The rows are grouped in 4 different ways at once. Each group adds its own fixed numbers to the row, and there is some noise. The rows also spread widely along 17 directions, which tell nothing about the answers.
Known rows, each followed by its group in each grouping:
[  2   3  32 -36  -5   4  23   9  -7   9  -8   5  20  -1 -27 -11   0   8
  -7  -5   1  -7   6   2   6  -7  20 -15 -15 -18 -15   8  -8 -23   4   6
   0   8  -1  -6   8  22]
kogo Gen (0) lugu
[  1  16  13  -8  -4  -5   9 -19   6   0   4  -6  17 -10  -3  -6  -4  15
 -10   7   7   4  11 -15   3   2   4   7  -9 -13  -1   3   5  -1   1   4
  -8 -11 -18 -15  12  24]
sar fus (1) viz
[ -7 -18  22 -10  -3 -41   7  -1  -8   3  13  12 -10   4  24   0 -15   1
 -12  -2   7   4 -19  -3  -1  -3   0   5 -20   8   9  -9   8  26  -5   9
 -15   9 -15  -1  -3  31]
dupet tum (2) nosa
[  6 -10  10   6   6  -2  -5   9  -5   8  -3   1   6 -15   3   1   6   3
  -7  -5   5  -1   0   0   0  -8  -1   9 -34  -2   8   8   0  -9 -13 -17
  -9  -9   1  -7  -9   0]
kogo Gen (1) lugu
[-13 -18  -6  -1  -1   1 -13  -6  -8 -11   8 -13  -1   4  32  14   3  -5
 -13  14  -1   6  -5 -15  12  -7  15 -23 -10  -8  -1 -16  -6 -17 -42  14
   4   4 -30   0   0   0]
dupet fus (0) busa
[  9  21   8 -25  -4 -20  31  -9   7  16   9   8  22 -17 -14 -16   1   9
  -7  -8  15  17   2   0 -11  -9 -13   3  11   2  12  12   4   6   2   7
  -6 -10  -6  -1  -9  10]
Bip totur (2) busa
[ -3  -6  27 -15   2 -22  -1 -22 -14 -22  25  -8  -6   3  14  10 -17  21
   1   7   7   5  -6 -11  -8 -12  16 -22 -32 -13 -13  -4  10  30  -4   5
   2  11  10  -8  -1  39]
revas tum (1) nosa
[ -8 -18  13   2  18  -1  -1 -11   0  -2  14   1  -9  14  20  11  -6   1
 -19  16   6  -6 -10 -22   3   1 -14 -10 -20 -10  12  -6   1 -10 -18   6
 -13   4 -16   6   7  15]
sar totur (0) viz
[  6  18   5 -11  -5   6  12 -35 -12 -22  10  10  15   0  -9 -11  -7  28
  -7  11   6   5   2 -14  -7   5  -9  12   7 -15 -13   3  -7   4   7   8
   4 -26 -11 -20  -1  18]
Bip Gen (2) nosa
[ -4 -25 -15  13  18   7 -13  13 -15  14   5   0 -22  -4  18  11  -1  -8
  10 -10   3   1   0   4  -9  -1  14 -14 -12  10  11 -20   1  -1 -21  -6
   5  23   4  -2   6  -2]
revas tum (2) nosa
[ 13  -3   8   8   8  -1   3  -6  -6   3  -3  -1  14 -25   7  -2   3   5
  14 -11   5  38   1  15  -6 -19   4   9  -8  -6 -10  -5  21  15 -20 -12
   2 -23  -2  -3 -16   0]
sar totur (1) viz
[  2  10   2  10  -9   6 -10  -7  -9   9 -13   6  -2 -18  15  -7   2   1
   5  -8  -2   4  -8  13   4   5   7  34 -18   5   8   9   1  15   8 -11
 -15 -15 -11 -17  -7   4]
dupet Gen (2) viz
[ -6  -5  -3  17   6  -5   3 -15  -2   6   1  13  -9   1  -1  -2 -22   9
  14  12   2   4   3  -2  15  12  18   7   6  -3  -2  -9   6  -6 -10 -13
  -8  11   1  -5 -15 -13]
revas Gen (0) busa
[ -5 -28   1  -5  21  10   5  18 -10  31 -12  10   5 -27  13   0  -6  -6
 -24  21  11  -6  -9 -28  -9  13   9 -12 -25   0  15 -17 -11 -23 -25 -17
 -10  -5  11 -18  21   8]
dupet fus (2) nosa
[  2   3  17 -12 -10  -7   6  -4 -11 -10  11  -2  -7  -9  29  -5  -7   9
  -5  -9   0  26  -1  12 -11  -5  23   7 -11   3   6   1  18  36 -19   9
  -9   2 -16 -25   1  31]
revas tum (0) lugu
[ -2  -7  -4  -6   8  -3  17  -3 -12   2  -2   7  -2  -2  -8  -3 -14   4
   8  -8   1  27   1   1   6 -13  17  -6   6  -7 -11 -10  22  -1 -20  -9
   9  -1  -6  -5 -36  -7]
kogo fus (1) busa
[-11 -12   7   1   8   8  -2   0   5  10  -7 -12 -18  -8   7   3  -6 -14
  -5 -13   0  20  -8  -4   5 -10  -2   2 -22 -11   6  -3  40  15  -6 -16
  -3  -1  -7  -8  -8  13]
sar fus (1) nosa
[ -5   5  -2  15 -14 -11 -16  -8  23  16 -10 -12   2 -17 -11   0  13 -15
   2  -9   7 -16   0  -2  14   6 -20  20 -10   8  10  -3   2  -4  22  -9
   0  -5 -22   4  18  -1]
kogo Gen (1) lugu
[  0  -4  -8  -5   8   0   6  -4   8   9   4   2  -9   3 -33  -4  -5   5
  -1  -7   7 -18   6 -13  -5  -2  -2 -16  -3   2   7  -2   1 -16   8  -3
  15  15  12  -6   1   7]
sar totur (1) lugu
[  2   6   4  -6   9  38   0 -11   1   2  -3   3  -7   7 -21 -11   3   6
   1 -14   1   5  -2   3  -4  -7  -8   2 -11 -13  11  25  16  -5   5 -15
   2  -4   7  -7 -22  -6]
sar Gen (0) nosa
[-10   0  -9  -6 -19   9   1  -3   7   4 -25   9   4 -23 -33  -9   3 -11
  -4  -7  -7   9 -11  -3   2   0   0   1  18   1 -11  -3  12   4   0 -12
  21 -23   9 -13  -5  -7]
revas Gen (0) viz
[ -2   3 -11   8  17  42 -17  -9   6   5  10 -23 -21 -13  27   7   5  -8
   8  -8   6  31  -4   8 -21   1  -5  -4  -8  -1  29   9  26  21 -12 -17
  -2   3   0  -5   0  -3]
dupet fus (0) lugu
[-22  -1 -14  12 -15  -4 -14   5  26  30 -19   3 -12 -22 -16  -4   2 -23
   3  -1   4 -15 -15  -2   5  13 -10   4   6  16  23  -2   4   6  22 -15
   3  10  14   3  15 -10]
Bip totur (1) nosa
[  4 -14  -3  -3   1   9 -10   9 -12  -8  -1  -8   2 -16   4   8  12   0
   6  -7  -3  13   0  14 -18 -16  15 -27  -6  -2 -17 -11  -3   1 -22   3
  21  -3   9   0   7   4]
revas totur (2) lugu
[-19 -16  12  16   7  22 -35  -4 -16 -11  10  -3 -37  24  32  19   8 -11
   6   5  -2 -22 -21  11  -1   5  -7  -5 -34  -1   0   4 -18   3  19   4
  -8  18  -9  15  18  13]
revas Gen (1) lugu
[ -2  14  13 -27 -14   3   5  -7   5  -7  -2  -8  10 -21  -9  -4   5   3
  -2  -7   5  18  -8   3 -19  -8  -4 -14   3  -4  -5  11  12  22   7   0
  12  -9  12  -1   7  17]
kogo fus (0) nosa
[ -5   3 -13   5  -8  22   0   1  -3  -8   0   6 -12  -1  14  -9   0   4
 -17  -9 -13  23   3   6 -11   5  -1  20   7   2  18  13  18  12 -14  -2
  -3 -16 -22 -23  -8   7]
dupet tum (2) busa
[ -3   7 -11   2  17   9  14  -2 -17  12  11  -1 -21  -6  12  14 -16  -1
  23 -13  -5  11  17   2  -6  15  11   0  15 -11 -10 -23   6   3  17  10
   2  26  -8  -7  36  32]
revas Gen (2) viz
[-13  -8  -1   1 -12  -3 -10  24 -18  19 -23  15  -6 -26  22   0   6 -24
  -1  -9  -3  -5 -31  13   0   2   0  17 -12  16   3   1 -11   3   6 -10
 -11 -10   2   2   0  -5]
kogo fus (0) busa
[ -4  -8  -1   5   8  14   5  -1   8  14  -1  12 -10   1 -24 -13  -9   9
   0  10   8  -6   5  -4  -6  13   6  -5   2   3   9  -3  -1  -8   1 -14
   1  10  11 -11   4  -1]
Bip Gen (1) lugu
[-14 -18 -13  10  -7  25  -9  38 -14  -7   0  19 -15  11  12  -2  11   0
  -9  -6 -20  11   0  26 -24   0  11  -5  13   7  10  11 -10  -6 -25   7
   3   9  -1  -4   3  -3]
Bip tum (1) lugu
[-20  -8   6 -22 -18 -15  -1 -20  10  17  -8   8   8 -18   4  -8  -3 -11
 -21  35  22 -11 -28 -30   8  14   5 -18  -2  15  10 -19 -19   6  -9   3
   2  -6 -13  -9  11   7]
dupet Gen (2) nosa
[-15 -10 -38  11 -13 -25  -2  20 -14   1  10   1 -14 -18  30  19 -10  -2
   0  -5 -16   4  10  -8   4   0  27  -1   4   7  11  -9   1   0 -30  10
   1  22   0 -22  -2   8]
Bip Gen (1) busa
[  5  23   0  11  -2  -7 -12 -32  -5 -27  30  -8 -12  15   9   7 -10  28
  31  -3  -1 -10  16  16  -9   9  12  -1  10  -3 -10  -4 -15  17  21  24
   6  28  -7   2  25  26]
revas totur (0) viz
[ -3  12   2   7   5  -1   4  -6  -9  -1   8   1 -14   0   7   5 -11   4
   6 -19 -10  -2   7   1  -1   4  -9  20 -10 -13   4   9  13   5  24   2
  -9   5  -5 -10  12  24]
revas totur (1) nosa
[  5   2  -2 -11  -3 -22   6 -14 -18   9  10   7   7  -3   9 -10   6   5
  -5  -2  19 -21  -7 -14   9  -4   9   6 -18  15   8 -19 -30  -3  -8  21
  -6   4 -32 -19   4  17]
Bip Gen (1) viz

New rows. What belongs after each?
[  3  10  30  -8   3  23 -16 -46 -11 -17   3  -5   3  13  -1  -6   0  18
  10  11  17  -8 -14   3   6  -6   0  -1 -33 -17 -19  10  -8  10  20  -4
  -1 -12  -7   1 -11  10]
sar Gen (2) nosa
[ -8   2  -2  10  -5  22 -28 -14 -12  -3 -13  -1   9 -16   6   9  10  -1
  19  16   0  -1 -13   8   1  -4  17 -10 -12  -5 -17   2 -20  -4  -4  -9
   9 -14  12   4  -4 -19]
revas totur (1) viz
[ -6   5 -18   6   5  24 -17 -22 -11  14 -12  14  -7   8 -23  -9   8  -4
  15  -1  15 -25 -21  -5  10  -1  -4   5 -14  16  11   6 -24 -13  11 -17
   8  -5   3  -1 -38 -35]
kogo Gen (1) viz
[ -2 -11  -3  -3  16 -15   4  10  -2  20  10  -1 -12 -11   9  14   8 -20
   9 -17   9  12 -10   5 -18  -8 -20 -17   4   7   3 -19   3   7   2   9
   6  14   0  24  21  12]
revas totur (2) viz
[ -2 -15  14 -17  13  17  16  24 -12  15  -3  10   8  -9  11  -7   9  -2
 -15   1   3  30  -4   5 -18 -12  12 -18  -5  -5   4   2   2  -9 -34   1
  -8  -4  -5  -2   1   8]
sar fus (1) viz
[  4  -9   2   1  19  22  -4 -15  -6   9   5   3   1 -11   4  -3  -1   9
   8  14  19  17  -4  -2 -13  -3  11 -18 -13   0   8  -1   0   5 -27 -19
   1  -1  15  -5 -16 -15]
revas Gen (2) nosa
[ -8  -9   3 -10  -2  -6   4   6 -17  -5   8  11 -16  12   3   1  -7   6
   2  -5  -5   0  -2   8  -5  -3  17 -15   0  -2  -7  -2  -4   4  -6  14
   3  22  -1  -4  -2  18]
revas Gen (2) nosa
[  1  -3  19  -7   3  10  10  16   8  -2   5   1  -5 -10 -11  -2   5   6
 -15 -16  -9  26   6   8 -26  -9 -19  -1 -12 -13   3  22  28  16   3 -11
  -2  -9  14  -3  11  32]
sar Gen (1) viz
[  3 -28  19  -2  19   6  13  17   3  13  -4   4   4  13 -27 -11  11  -3
 -13 -15   2  19   5   7   0 -23 -10 -18 -10 -12  -7  -3  18 -27 -25 -10
   3  -6 -15  20 -17 -11]
revas fus (1) busa
[-17   2   7 -15 -12   3   2   7  -5  11 -18   3 -12 -15  -8   0 -15  -4
  -4   0  -9  -4  -7   1   5   2  26  -5 -14  -9  -7  10  12   6  13 -13
  -2   6  21 -16  -5  13]
revas fus (2) busa
[ -1   0  13   2  23  39   7   4   5  16  15  -5  -7  12   3  -6   1  11
   7  -3   3  25  21  16  -9   1   7  -9  -5 -19  19  15  14  -7 -12  -7
 -13  24  -8   4   7   3]
Bip Gen (1) nosa
[-14 -15   0   2   0  14  -5  23  -6   5  -6   8 -14  19 -11  -1   6  -6
  -8 -12 -16  -3   0  12   2 -11   3 -11  -9  -8   2  19   0 -23  -6  -3
  -2  11  -2  10 -17 -11]
revas fus (1) busa
[ -1  -2  -5  -4  -1 -36  -8   5  -7   6  19 -10 -11 -11  20  14   6  -4
 -14 -16   8 -35  -7 -19 -12  -1 -26   0 -30   9  16  -5 -18   3  22  17
  -8  16  -2  -1  38  37]
Bip fus (2) nosa
[-10  -7  -7  13 -19 -35   2  14   4  12  -4  19   4 -24   9   0 -13   5
   7  13  -3   5   2   6   5  11  25   5  16  13   4  -2  -7   1 -21  -5
 -11  12  13  -3  -3 -10]
revas Gen (0) busa
[  7   9   0 -16   3  -9  11  -5  -9   2  15 -13  -2  -4  -1   0  -8  13
   7 -14   3   0  17  -5  -2  -6  24 -12 -13  -7   1  -6   3   1   1  14
   4  24  -8 -19   9  32]
dupet fus (1) lugu
[ -6  -7  -5  -6 -16 -22   0  18   7  -2   4  -7  -5   8 -20   2   5   1
 -19 -27 -18 -11  18  -5   7 -17  10  -9 -16  -5  10  10  12 -10 -11  11
   6  16 -10 -12  -5  17]
revas tum (1) viz
[ -7  -7 -22   1   0  10  -5  -6 -10  -6  10  16  -8  25 -10  -4   1  12
   3   7   3 -14   2  -4  -1   1  10 -19  17   7   7   2 -25 -23 -17  15
  13  20  -7   1 -18 -14]
sar Gen (2) nosa
[ -3 -26  11   7  -4 -23  -8  21   7  17 -16   3  -2 -23  -3  -4   3  -8
  -8  -7   2   6 -12   7   0 -17  11  -3 -28  10   3  -4  15  11 -19 -20
  -3  -3  14  -2 -13   0]
sar fus (1) viz
[ -5   5 -15  20  13  -4  -1 -25  15  14   6   3 -10   1 -10   0 -11   2
   2   4  11 -14   3 -23   8  13 -20  15   1   4  21  -7   5  -9  11 -10
  -5   1 -10  -4   0  -3]
sar totur (1) viz
[ -1  -6  -6  13   4   6  -5   1  -1  -8  18  10 -15  12   6  -8  -4  20
  -7   5   2  -4  10   3 -23  10   7  -1  -2  14  22   4  -8   6 -16   3
  -4  14  -3 -15   5   8]
revas tum (1) lugu
[ -4  -9  -1 -13  -6 -15  11  16   3  -3 -12  -3   3 -26 -17  11   3 -14
 -15 -24 -14  19  -6  -7 -12 -15 -23  -4   3 -11 -13  -6  30  10   4  -3
  20 -23   8  -2   8  24]
kogo totur (2) viz
[ -7 -18  -8  -9  14  -5   4   3  14  15  12  -4  -1 -11 -11   6   5  -7
 -25   9  19  -3  -8 -35 -19  -5 -30 -30  -9   5  22  -2   3 -16 -17  -8
   8  -3  13   6   6   2]
sar fus (1) lugu
[ -1   2  -6  -9 -12 -13   2   6   0 -13  12  -7  12 -12 -17   8   1  16
  -4  -5  -9   3  18  -7 -12 -14  12 -25  -3 -10  -8  11   2  -4 -12   2
  16   1  20  -6  -1  13]
revas tum (1) busa
[  0   6   6  -7 -16 -19   6 -11   2 -24  23   4   4  11   4  -5  -5  26
  -8   4  -2   1  12  -3  -7   3   5  -4  13  -4   2   4  -6   6 -13  26
   2  12 -18  -9  10  28]
sar Gen (0) nosa
[ -4   3 -22  14   3   5  11  -9   0   5 -10  -1  -9 -23  -4   7 -20  -6
  16  -8  -9  21  12  -3   3  13   8  14  28 -11 -14 -27  28   2   5  -5
  14  -7  -6 -18  15   8]
revas totur (2) lugu
[-16   4  -6  21 -10   9  -9 -19   8   3  -6  18 -20  16   0 -11 -17   4
  11  15   3  -9  -3   9   8  27   8  23  24  12   5  -7  -2   3  18  -1
  -6   8 -20  -4   4  -5]
sar tum (2) lugu
[ 11 -11 -10  11  12  13 -12  -2 -11   1  -2  -5   4  -3 -15   0  19  -3
  14 -20   6   1  -1  11  -4 -22  -6 -10 -12   5  -9 -11  -7 -16 -11  -8
  21  -8  -5  11 -15 -19]
kogo totur (1) busa
[ -2   7  -3  -3 -27  -9  -9   9 -12  -1 -13   0  16 -28  -4  -1   4   7
  10  -7 -11  -8   5   8   7  -7  31   5 -12  -5 -17   3 -12   0   2   0
   8  -2  11 -22   7  10]
Bip Gen (1) nosa
[-12  -3  18  11   6   7   1  -2  -1  15 -13   3   5 -11   2  10  -5 -12
  11  -3  -6  18  -4   5  13   0  -8  15  -7 -22 -15  -2  19  -5  14 -15
 -10 -16  -7  13   8   1]
revas tum (1) viz
[ -7  -5 -21   9 -15  -5 -21  -3 -10 -26   1  -8 -11   1   4  11   8   2
   0 -14 -15  -7   1  -1  -2 -12   8  -5  -5  -2 -13  -6  -3   3  -8  12
  21  -4  -9 -12  -1   9]
revas fus (1) viz
[ -4 -11   9 -11   2 -14  18  23 -13   7   2  20   6 -10   2   4   2  -6
  -1  -6  -3  22 -11   8 -15  -7 -10  -6   9  -2  -7   5   0  -3  -5   3
  -3  -6   6  12  -2  11]
dupet Gen (1) lugu
[  3  -1   1  10  -7 -12 -20   3   0  -6   8   0 -11  -8  13   5   5   9
  -1  -8  -2 -11  -6  12 -18  -6  -3   4 -28  12  14  18  -5  21   4  -2
  -5   5  19  -4  -4  14]
sar totur (2) viz
[  9   2 -16   0 -12  -6  -7 -14  -7 -23  17   0  -2   9 -13 -12   9  21
 -15  -9   1 -24  10 -11  -8  -3   0  -1 -10  12   6  -3 -23  -2  -7  15
  17  -1 -21 -25   2  19]
dupet Gen (1) busa
[-10   8 -13 -20  -2  24  -8   2   1  39 -26 -12  -9 -27 -18  -7  13 -30
  -1 -18   8 -29 -14 -14   5   6   7 -10 -19  11  15 -12 -11  -9  26  -4
  10  10   0 -17  33  11]
dupet fus (0) viz
[-17   4  -5 -16  -5  12  13  15  -2  26 -16  10  -9   1  -8  -6   0 -20
  -3 -13  -8   9  -7   8   5   1   7  -2  16  -3   7   5   5 -12   9   6
  -4  10 -15   3  -1   2]
dupet fus (2) viz
[  0  -4  18  -1   4 -12   2   2 -19 -12  13   4  -2  -9  31  17  -6   3
  24  -7  -4  41  -9  26 -12 -17   0  -1  -2 -16 -24   5  19  25  -3   2
  -5   0   7  21 -10  17]
sar Gen (2) nosa
[ 10   4   2 -13  16  -8  27  -4 -12  19   8  12   6 -20  -3  -9   0  -3
   2 -14  19  11  -6 -12 -15   0 -23   9   4   5   3 -17   1   4   8   3
   0  -9 -11  -7  18  24]
sar Gen (1) nosa
[  7  -6   1  23   1   5 -13 -25  10  -4  -7 -12  -8 -13   2  -5   5  -6
  13 -23   6  28  -7  11   5  -9 -10  27  -3   4  -4 -21  40  32  -6 -15
  11 -26 -28  -7  -8  -1]
sar tum (0) viz
[  7 -18   7  13  24  21  -5  17  -8   1   7  -7 -14  -6   9  12   1   7
  -7 -15 -12   4  14   0 -14   3  -5   1 -31 -17   5   1  11  -8  -6 -12
  -6   6   7 -11  28  27]
dupet Gen (0) viz
[  0   0  -2  17   1   4  -5 -14  30  22   2  -5  -3  13 -14 -14   1   3
  11   3  13   9  20  14  21  -1  12   4   9   4  23   4  14 -17 -19  -7
  -8  22 -31  10 -24 -29]
sar Gen (2) lugu
[ -6  -8  25 -23   4 -17  12  -3 -22 -11  25  11   3  10  19   8  -3   9
  -5   7   7   6 -18  -6 -18  -9  -8 -20 -11  -7  -8   0 -15  12   4  20
  -5   4  -3  12  11  36]
dupet tum (1) nosa
[  5  -9   5  24  13  13  -1 -19  12   6  -2  11  -3 -11  -5 -14 -13  18
  -6  23  12   8   4  -3 -12  22   2  12   2   5   8 -16   5   5 -12 -22
  -6 -15  -2 -15  12  -3]
revas totur (2) busa
[-15 -17 -15   0  -1   4 -20   2  -5  -2   0 -14 -17 -20  19  24   3 -19
 -13  -1  -3  -8 -16 -26  -5  -3  -4 -16 -24   1   8  -8   6   3 -11  -8
  11  -4  12 -12  13   9]
revas tum (0) lugu
[ -5   2  -4   9   6   9   8  18 -22   1   4  13  -6 -11  38   9  -6  -3
   7  -7 -17  24   3  19  -9   9   6  16  15  -8  -2   2   0  -3 -10   8
 -15   0 -10  -2  16   9]
revas totur (0) busa
[  5  -7  -4  12   2 -12  -9  -1  -9  -3   1   7  13 -23  -3  11  -7  14
  13  12   4  -9   1  -5 -12   2   4  -5  -6  -1 -18  -4 -15 -11   3 -11
   7 -10  31   1   6  -1]
sar tum (2) lugu
[ -5  13  -8  -1  -8  10 -10  -3  10   8   4  -8  -1  -9 -13  -2   7   3
   8  -6   1  -6  13   3  -4   2   7 -11  -3  -1  15  15  -4  -1   6  -3
   6  19   8  -6  11   1]
revas Gen (1) nosa
[  0  24  -4   5  -7  24   2   2   3  -2   3   4  -9  -3   1 -11  -5  17
   1  -8 -10  14  15  22 -19   8   4  19   7  -4  14  35  12   9  12  -7
 -12   2   6 -12  -2   8]
sar fus (2) busa
[-15 -21  16  14  17  10 -10 -14  -8 -13  18   3 -18   5  39  21 -16   3
   4  30   3  28 -15  -2  -4   5   1 -15  -9 -14  -7  -6  11  14 -25 -12
 -12   0   5  16  -5  -1]
revas Gen (0) busa
[  8  -3  19  -6   9  17  -9 -17 -24  -6   4   5   1   0   5  -5  -3  22
   1  11   8 -12  -7   2  -3  -5  19  -4 -43  -7  -9  11 -20   1   0 -13
  -7  -7  11 -13 -15  11]
dupet Gen (2) busa
[  3  21 -16 -19   5  13  -4 -32 -16   6  14  -9   2  -4  18  -1   6   5
  -6   1  17 -16  -4 -24   3  -4   8  -5 -22   4  25   5 -21  -7 -12  15
  -3   2 -21 -25 -10   3]
revas totur (2) nosa
[ -6  -8 -13 -15   4  20  -4 -11 -17   0  -2   3   0 -11   7   4  11 -12
  -7   0  11  12 -22 -13 -12 -11  -5 -15  -2   6   0  -9  -4   0 -18  -1
  16 -23  -5  -7 -13  -9]
revas tum (2) lugu
[ -2  -6  -2  -1  -7   2   0  -9  12  -5  -6  -8   8 -23 -14  -1  -2   1
 -11  -5   0   9   1 -18  -6   0  -9  -1   3  -8  -5 -13  23   6  -6  -9
  18 -20   0 -16  17  13]
sar tum (0) nosa
[-16  -3  19  11   0   9   9  20  -3   0   3   6 -21  19  17   6  -7  -2
   2 -15 -24  19  15  25   7   9   3  18   8 -22  -8   2  19   2  13  14
 -18  20 -32   6  31  33]
Bip Gen (1) viz
[  1   7  11  -6  -1  12   2   3  -6   5   4   3   3  -9  12  -4  -1  13
   3   2  -1  15  11  15  -9   4  18  -1  -5  -9   4  13   0   6  -9   1
 -10   9   0  -9  10  13]
revas Gen (2) nosa
[  7  -2  -9  -1   4   8  -7  -8   2 -14  10 -10  -8   6 -24  -2  10   8
   3 -24  -4   5   7   4 -14 -17  -6 -15  -6  -3   1   2  10   6  -3   2
  25   1   0  -4 -10   9]
dupet totur (1) viz
[  6  -2  12 -21  12  -4  21   8  -7   5   3   5  -1 -19 -15  -1   0   0
 -19 -17   2   2  -7 -16 -25  -8 -25  -4 -17  -5  -1   0  11   8  14  -3
   6 -15  14 -15  21  43]
sar totur (1) viz
[-10  -3   8   6  -1  -2 -10   4 -16   4  -2   7 -14  -6  19  12  -1  -9
  -5  -4  -7 -15 -15   0   2   3 -15  16 -28  -5  -1  12  -8  -1  22  -6
 -17  -5   2   3  10  15]
revas Gen (2) busa
[  5   8  -3  19  14  14 -20  -8   7   6  14 -18  -3  -6   9  12   2  13
  15   5   8  -9  19   5 -10   5   1  -5 -18  -8  12  14  -7 -14   7  -9
 -10  17   9   8  14  -5]
revas fus (2) lugu
[ 11   8  -2  10 -10 -15   2   1   9 -13   7  10  14  -2 -26  -8   0  27
   6 -12  -7   9  22  15 -16  -7  -2   7  17  -1  -8  12   6   2   0   2
   9  -5   7   1  -4   5]
sar tum (2) viz
[ -9   4   2  -4  -3   8  -4 -11  33  10   1 -26  -3 -17 -24   8   6 -13
  -2  -6   4  13   8 -11  -1  -1 -21 -14   0 -14   5   2  31   5  18 -14
  15   0  -2   7  21  12]
dupet Gen (1) lugu
[  7  -1   4 -12  14   9   8   7  -8   3  16   5   9  10  -9   1   3  12
  23 -12   0  22   8  22 -13 -22  15 -31   7 -14   2  21   0 -14 -20   5
   5  23  17  23 -29 -15]
dupet totur (0) nosa
[ -5   9  14   1  -9  12  -1 -22 -15   0 -11  15   0  -1  27 -15  -6   6
 -14  11   1   7 -16   5  10   8  16  32 -16   2   8   6  -4  14 -10   4
 -23 -23 -33 -27 -14   6]
revas totur (2) viz
[ -6   5   4 -17   4  16  10   5 -25   3   0   9   1 -14  25   3  -3  -2
  -6   3  -2  20 -15   2 -16  -1   1  -1  -5  -9  -4  10  -4   3  -1   1
  -9 -15   3  -4  -1  14]
dupet fus (2) busa
[  9  16  18  -9   8  10  18  -8   3   5  13   6  -1  13 -15 -17 -11  25
   0  -3   5  -4  21   5  -6   4  13   5  -8 -10  13  18  -1  -8   9   5
 -14  18  -7 -14   3  22]
sar totur (1) lugu
[  3 -31  -5   9   4 -10 -13  14  -9  -4   2   4  -4   4  -1   5  12  -1
 -15 -10  -1 -14  -6  -6  -1 -15 -11  -7 -26   3   0  -6  -7 -17 -23   0
   8  -4  -5   1  -6   1]
sar Gen (2) nosa
[-12 -15 -23  18  13   5 -15  -2   3  19   4   1 -23  -4  12   5   1 -14
  -7  -3  12 -18 -10 -24  -4  12 -19   5 -11  19  32 -16  -2  -3   0  -9
  -1   8  -9  -8  17   2]
sar tum (1) nosa
[ -2  -5  -3  10  -3   8 -13  -7  -5  -8   1  -2  -9   1 -14  -5   0  12
  -1  -5  -3 -21  10  -3  -3   4  13  -1 -17   2  -5 -10  -7  -1   6  -4
  11   2  -2 -19  18  16]
revas tum (1) busa
[  7   0   8  -4  13   3  -1   3 -14  11  14   3   5   9  10   1  14   4
   0 -10   8 -14   5   3  -2  -7  -9  -3 -21  -4  11  11 -24 -27  -3  12
 -14  14 -18  11   6   3]
revas Gen (2) nosa
[  7 -10  19  -3   7  -3   6   3   5   0   5  -4  -5 -17   3  -8  -9  13
 -10  -3   6  17   1   4 -22  -2   3  -4 -17   1   5  -1  22  23 -10 -15
  -5  -1  14 -11  12  27]
sar fus (0) busa
[-18  13   4   2 -18  -4 -14 -23   4  -3  -8 -10 -26  -4   0   2 -16  -6
  17  -7  -3  -6 -11   5  10   5  16  10  -8   0 -11  -6  20  35  37  -2
   6  10   0 -13   8  27]
sar fus (1) viz
[-12  18   3  -1 -12 -11  -1 -23  -6  -1  -2   5   5 -12  11   6 -11   3
   5  13  -1  -6  -7 -12  12   9   7  13  -3  -7  -5   1  -8   6  16   6
  -8  -8  -7 -11   5  13]
revas totur (1) viz
